The rows come from 5 hidden closed curves, with some noise, and rows from the same curve form a group. Each curve winds through 8 dimensions. The rows are also pushed far along 5 directions, which tell nothing about the answers.
(in the rows, 128 means zero)
Some rows, each with its group after it:
[145 121 158 135 106  94  98 147 170 153 100  92  95 118 159 121 124]
Zur
[ 87 146  76  45 153 107 152 152  95 122 171 113 134 117 109 125 123]
nonat
[135 123 135 120 126 140 127 133 125 120 123 116 130 159 164 111 146]
nonat
[171 147 130 152 123 154 138  88 118 127 152 146 135 136 114  80 114]
Tasop
[ 73 181 101 120 148 112 153 157 113 166 111  43 136 200 143 108  98]
Tasop
[112 221 105 107 151 137 192 105  58 144 105 116 140 140 123 114  81]
nonat
[178 156 142 121 141 105 138  78 108 141 105 155 135  48 136 135  89]
Tasop
[ 81  82 148 138 112 105  85 152 186  95 162 145 114 116 113 161 166]
Zur
[130 172  44  64 174 107 187  90  72 143 153 182 131 107  97 135 106]
nonat
[151 133 164 144 101 104 122 140 142 127 116  87 116 138 133  94 112]
nonat
[111 106 110 134 128 147 120 123 103 165 142 125 138 118 120 110 123]
nonat
[ 97 101 102  65  83  92 146 149 134 113 175 140  69 139 103 111 137]
Pilok
[107 143 158 162 118 121 109 128 179 125 132 136 137 122 122 131 129]
Pilok
[172 156 120 151 143 147 136  87  88 173 118 124 129 116 166  76  99]
nonat
[124 108 115 139 138 134 115 107 140  89 203 185 104  93  71 139 137]
zitan
[111 148 148  87 128 103 145 151 107 135  88 129 154  94 136 135 130]
Pilok
[136 100 154 119  77 145 138 116 129 120  95 186 149  58 120 176 120]
zitan
[ 80  91  83 127 119 149 126 123 119 115 217 180 102 117  87 123 135]
Pilok
[ 70 126 152 112  86 105 134 175 148 125  74  93 132 138 121 179 130]
nonat
[143 122 173 117 104  85 133 158 143 129  50  85 165 135 114 149 132]
zitan
[106 117 134 136 135 149 116 127 115 166  94 112 138 134 172 126 142]
Zur
[ 88 103 136 146 109 136 113 183 131 134 102 104 141 128 126 158 135]
Zur
[ 81  70 176 126 122 127  98 122 152 135  87  88 174 139 117 165 157]
Tasop
[ 55  68 108  91 106 104 116 178 136 122 139 103  90 151 104 166 155]
Tasop
[ 98 128 124 112 129 125 151 137 110 160  80  86 153 158 109 149 114]
Tasop
[140 136 140 106 153 114 138 110 109 107 134 107 108 171 147 101 140]
Tasop
[ 95 143 122 163 129 140 126 123 152 142 138 109 134 181 116 114 133]
Tasop
[ 65 149  84 110 163 147 149 105  85 196  92 101 153 138 145 152 105]
Tasop
[107 118 175 153 150 133  99 132 162 128 108 115 133 142 159 135 153]
Zur
[117 119 134 108 104 115 134 135 144 143 108 114 131 129  96 136 126]
Pilok
[134  96 152 113  86 115 104 166 161  64 177 128  87  99  74 140 136]
Pilok
[197 175 177 126  89  87 146 138 123  65 141 126  55 119 126  82 107]
nonat
[ 74 130 100 156 119 149 130 157 104 154 122  90 147 154 128 135 110]
zitan
[176 140 155 189 117 104 119 113 148 156  56 120 139 128 176 139 110]
zitan
[135 131 102 148 129 125 129 128 151 145 135 109 115 191 142 106 131]
zitan
[115 174 125  33 124  68 159 172 110 126 113  74 141 112 139 114 105]
nonat
[ 58 102 133 142  95 146 109 140 158 149 126  83 132 171 111 139 137]
Pilok
[128 116 116  61  90  88 160 116 133 116 131 124 107 125  75 145 111]
Tasop
[115  91 150 108 105 141 125 149 111 130 103  96 145 131 119 135 136]
zitan
[143 169 114 133 120 143 145 127 115 144 114 118 115 141 145 113 108]
Zur
[ 90  55 122 123 109 136 108 141 134 141 134 132 124 120 124 155 142]
zitan
[141 160 131 136 125 166 145  75 111 139 142 180 112 113 160  98 117]
Pilok
[112 109 114  91 112 148 137 132 101 119 158 152 127  67  98 144 107]
Pilok
[126 116 153 189 130 115  88 147 182 120 143 148 102 149 161 115 160]
Pilok
[ 75 165 102 138 133 111 121 169 149 145 152  90  98 171 136 112 131]
nonat
[ 72 112 114 163 158 115  99 168 154 138 161  82 107 209 148 102 158]
Zur
[133  79 145 142 134 138 104 118 111 136 120 144 137  87 125 143 138]
Tasop
[134 122 126 116 123 121 133 145 110 135 118  86 138 142 112 114 118]
nonat
[119 159  97  87 109 125 162 147 109 135 121 119 120 130 112 132 107]
Zur
[ 81 125  84  74 128 109 169 115  98 176  87 150 188  57  66 207  86]
Pilok
[ 99 106 108 128 107 169 123 113 123 125 159 174 123  88 125 153 125]
Zur
[ 69 102 134 146 124 123 112 150 138 139 103 127 179 116 126 174 138]
Zur
[ 61  85 125 161 134 155 106 174 133 149 118  80 141 184 109 149 149]
Tasop
[126 151 124 121 107 124 140 139 144 120 137 132 123 161 130 105 138]
zitan
[ 62  89  93 149 129 187 105 107 146 172 156 142 152 115  89 166 127]
Zur
[151 116 120 121 115 121 136  93 137 124 139 129 101 140  95 130 119]
Tasop
[178 117 126 141 113 124 141  94  98 136 108 175 138  77 119 133 106]
Pilok
[108 149 142  81 132 122 168 142  99 151  54  71 186 163 120 139 114]
zitan
[133 160 141  96 129 134 153 115 107 112 128  99 160 141 110 106 113]
Tasop
[179 128 116  47 100  95 169 145 116  41 186 182  87 111  61 111 140]
nonat
[ 78 120 147 150 109 151 114 112 151 158  83 108 186 151 156 153 139]
Zur
[118 246  99 110 175 157 185  58  55 168 122 130 166 101 163  96  60]
Pilok
[ 39 202  99 132 169 144 141 120 139 178 142  90 133 207 165  93 129]
Pilok
[190 112 176 172 115 137 108  66 153 131  91 204 161  41 122 157 126]
zitan
[ 85 122 123 160 140 158 106 121 125 163 151  97 167 140 135  99 124]
Tasop
[207 186 165 175 122 122 119  90 141 153  72 135 130  67 150 124  88]
nonat
[118  86 125 208 109 167  91 127 153  94 184 194  96 131 115 138 162]
zitan
[131 127 160 164 122 137 103 148 150 113 121  83 100 215 209  82 164]
nonat
[183 115 129 112 114 126 141 118  87  93 138 162  79  97 147 120 121]
zitan
[136  94 151 124 133 137 114 116 160 120 136 116 128 166 111 120 151]
zitan
[ 73 113  81 152 189 156 114 115 109 164 161  85 147 198 141 111 139]
Zur
[ 56 141 160 201 140 177  98 114 147 201  74  77 183 189 185 114 144]
Pilok
[ 96  67 151  97 111 136 113 146 168 105 139 116 138 149  82 154 160]
zitan
[167 127  97 133 122 133 145 105 133 135 137 153 114 141 116 124 118]
zitan
[157 124 147 138 132 137 137  76 104 120  94 164 142  94 144 153 121]
nonat
[ 94 140 102 171 188 174 109 107 117 134 164 111 131 149 110 143 125]
Tasop
[128  92 159  89 103 102 111 135 148 133 116 125  98 110 166 122 144]
Zur
[148 167  85 103 144 115 157  86 103 167 142 130  92 131 146  93  97]
Pilok
[ 43 115  70  75 176 157 136 152  85 139 175 117 118 139 106 146 146]
Zur
[182  79 124 120 136 151 115  80 107 103 159 198 117  23  81 167 115]
Zur

New rows. What belongs after each?
[ 93 101 107  96 134 116 117 166 123 137 148 123 110 116 121 136 144]
Pilok
[159 119 143  92  69 104 147 121 139 109 125 136  97 108  92 128 111]
Pilok
[115 129 171  65  67  75 149 135 167 111  91 159 140  69  74 167 127]
Pilok
[123 167 120 110 139 143 146 122  97 151 128 107 132 111 157 106  91]
Pilok
[128  92 136 190 108 111  88 157 157 111 134  92  90 181 143 129 152]
Pilok
[130 166 121 134 118 140 133 120 119 132 138 120  95 146 196  97 116]
Zur
[ 43 129  73  86 110 134 153 143 116 123 193 108  94 186  88 117 130]
Pilok
[133 137 130 129 106  90 131 134 130 116 111 123 100 123 154 141 119]
Pilok
[106 189 107 135 152 163 160  98  81 132 120 137 148 137 143 134 108]
Pilok
[180 112 153 107  96 114 134 149 112  86 111 165 107  37  81 170 111]
Tasop
[144 133 162 104  91 119 128 154 121 100 124 107 129 102 133 109 117]
Tasop
[ 17  84 105  71 138 127 139 153 121 143 123  94 188 179  92 161 160]
Zur
[ 44  95 166 124 117 136 122 136 133 154  47 122 224  55  92 236 114]
zitan
[ 90 123 163 113 108 136 121 126 164 123 121 125 173 114  93 146 133]
zitan
[136 124  94 149 143 113 128 122 133 101 175 140  79 177 108 115 146]
nonat
[123 137 134 106 121 118 140 169 104 115 103 119 126  94 105 161 115]
Tasop
[ 74 121 184 150  94 117  96 141 205 142  94 113 148 135 123 151 151]
Pilok
[ 89 144 120 138 133 145 134 135 126 108 175 150 134 142  96 109 135]
Pilok
[109 145 136 162 118 156 132 111 119 126 120 151 157  89 113 158 103]
zitan
[ 59  99 126 164 112 113  96 152 179 110 169 133 121 157  91 147 160]
Pilok
[175  87 149 148 119 150 113 126 138  81 154 138  95 150  97 123 153]
zitan
[144 129 143 154 140 157 113 108 126 110 146 148 119 132 144 109 150]
zitan
[ 37  96 118 143 117 136 116 164 137 132 150 120 158 161  98 138 153]
Pilok
[156 139 155 137 123 115 133 133 136 139 103 141 135 109 144 113 118]
Pilok
[108 156 115 121 152 133 139 124  94 144 136  95  91 177 205  84 121]
Tasop
[110 131 137 176 151 136 102 128 139 109 158 119 100 153 151 124 137]
zitan
[114 135 119  47 130  87 143 185 109  93 153  95  64 150 139 109 143]
Zur
[110 150 102  22 118  80 174 154 123  97 154 113  98 149  78 124 128]
Zur
[130 173 104  75 123  93 183 129  95 156  80  90 163 153 120 120  94]
Zur
[195 126 135 115 145 132 130  58 122  83 169 184 103  88 124 120 126]
Zur
[120 138 130 133 141 115 117  94 135 138 152 116 129 150 149  88 133]
Tasop
[124 122 156 106  84 123 132 151 138 120 101 114 107 120 153 140 119]
Pilok
[120 137 104 106 134 112 129 112 116 127 163 153  92 104 129 119 128]
Pilok
[170 152 185 146 121 133 143  89 120 150  45 121 150 123 176 125 107]
Tasop
[133 123 131 170 138 162  96 121 112 125 165 122  95 132 177  90 134]
Pilok
[130 134 116  90 122 131 145 132 128  89 170 134  88 151 117 117 128]
zitan
[ 77 195 105  98 154 144 173 111  96 176 102 131 201 115 110 131  99]
nonat
[ 72 133 123 145 148 135 129 151 118 144  97 132 168 136 139 161 143]
Pilok
[144 128 141 140 139 148 111 147 119 111 145 128 117 112 132 118 133]
Pilok
[139 137 103 131 136 141 136 111 118 115 190 107  80 185 129  74 120]
Tasop
[ 98 115 104  75 113  88 142 168 109 142 131  97  98 161 139 101 138]
Pilok
[165 147 146 166 152 111 101  77 151 139 131 104 110 128 161 106 115]
Tasop
[118 124  77  77 113 101 148 149 124 140 161 130  96 128 112 119 116]
nonat
[144 109 197  83  88  82 123 157 151  85  89  67 140 125 110 137 129]
Tasop
[108 163 112 125 114 126 159 144 114 155  75 108 164 152 138 143 109]
zitan
[153 121 132  90 128 112 130 110 111 132 121 164 165  29  84 152 114]
nonat
[185 179 120 129 144 149 147  81  98 129 156 155 104  88 150  90  84]
Pilok
[125 138 109 147 155 172 132 103  89 122 185 137  90 183 164  64 142]
zitan
[ 89 131 142 169 109 136 108 144 162 132 136 133 103 154 142 127 146]
nonat
[200 152 194 130  80 132 138  84 149 122  71 163 181  30  98 150  91]
zitan
[ 95 142 160 112 106 116 125 164 140 144  95  71 145 127 160 125 111]
Pilok
[ 87 107 128 118 109 185 138  91 118 135 139 210 158  64  93 164 131]
Pilok
[ 73 128 117 128 144 118 123 173 135 150 101 101 134 149 159 158 138]
Pilok
[ 62  99 111  92 114 103 126 179 116 138 124  72 134 147  99 146 137]
Pilok
[108  94 117 179 106 151 108 148 116 128 140 115 119 138 121 136 125]
zitan
[ 89 134  92 170 200 183 116 103  95 147 152  95 134 190 124 129 138]
Tasop
[117  84 145 202 149 173  87  94 143 161 117 154 166 106 140 151 138]
Zur
[183 168 204 166 119 100 100 124 169 111  83 112 122  99 165 120 127]
Pilok
[102 150 164 171 121 164 111 130 162 131 101 103 145 151 141 143 131]
Pilok
[ 71  93 108  76  84  99 138 179 129  98 136 112 109 122  82 183 129]
Pilok
[104 133 153 183 156 164  97 142 139 102 154 112 119 161 144 123 150]
Tasop
[114 117  89  54  61  51 166 193 151  70 184 163  56 155  97 117 142]
zitan
[110 110  93  48 125 137 156 123 100 123 174 142 116 140 100 101 135]
zitan
[170 147 158 106 149 107 129 108 138 104 129 111 106 138 143 107 130]
zitan
[ 91 136 130 172 165 140  98 156 149 127 138 107 129 157 126 140 150]
Zur
[ 83 149 123 195 150 139 109 101 146 163 121 118 157 155 136 134 127]
Pilok
[134 131 150 125 111  98 115 134 167 127 131 107 139 127 106 112 130]
zitan
[152 178 134 119 131 106 143 102 128 129 111  95 134 144 169 110 104]
Zur
[124 151 144 116 125  90 128 164 152 134 113  86 103 181 145  94 143]
Pilok
[164 143 180 113  88 117 126 107 164 115  94 132 116 106 159 128 123]
Zur
[ 80 152  90  91 134 119 148 104 118 158 143 107 122 139 125 129 104]
Tasop
[152 139 120  88 124 102 163 107  89 118 102 133 165 101 126 142 105]
Zur
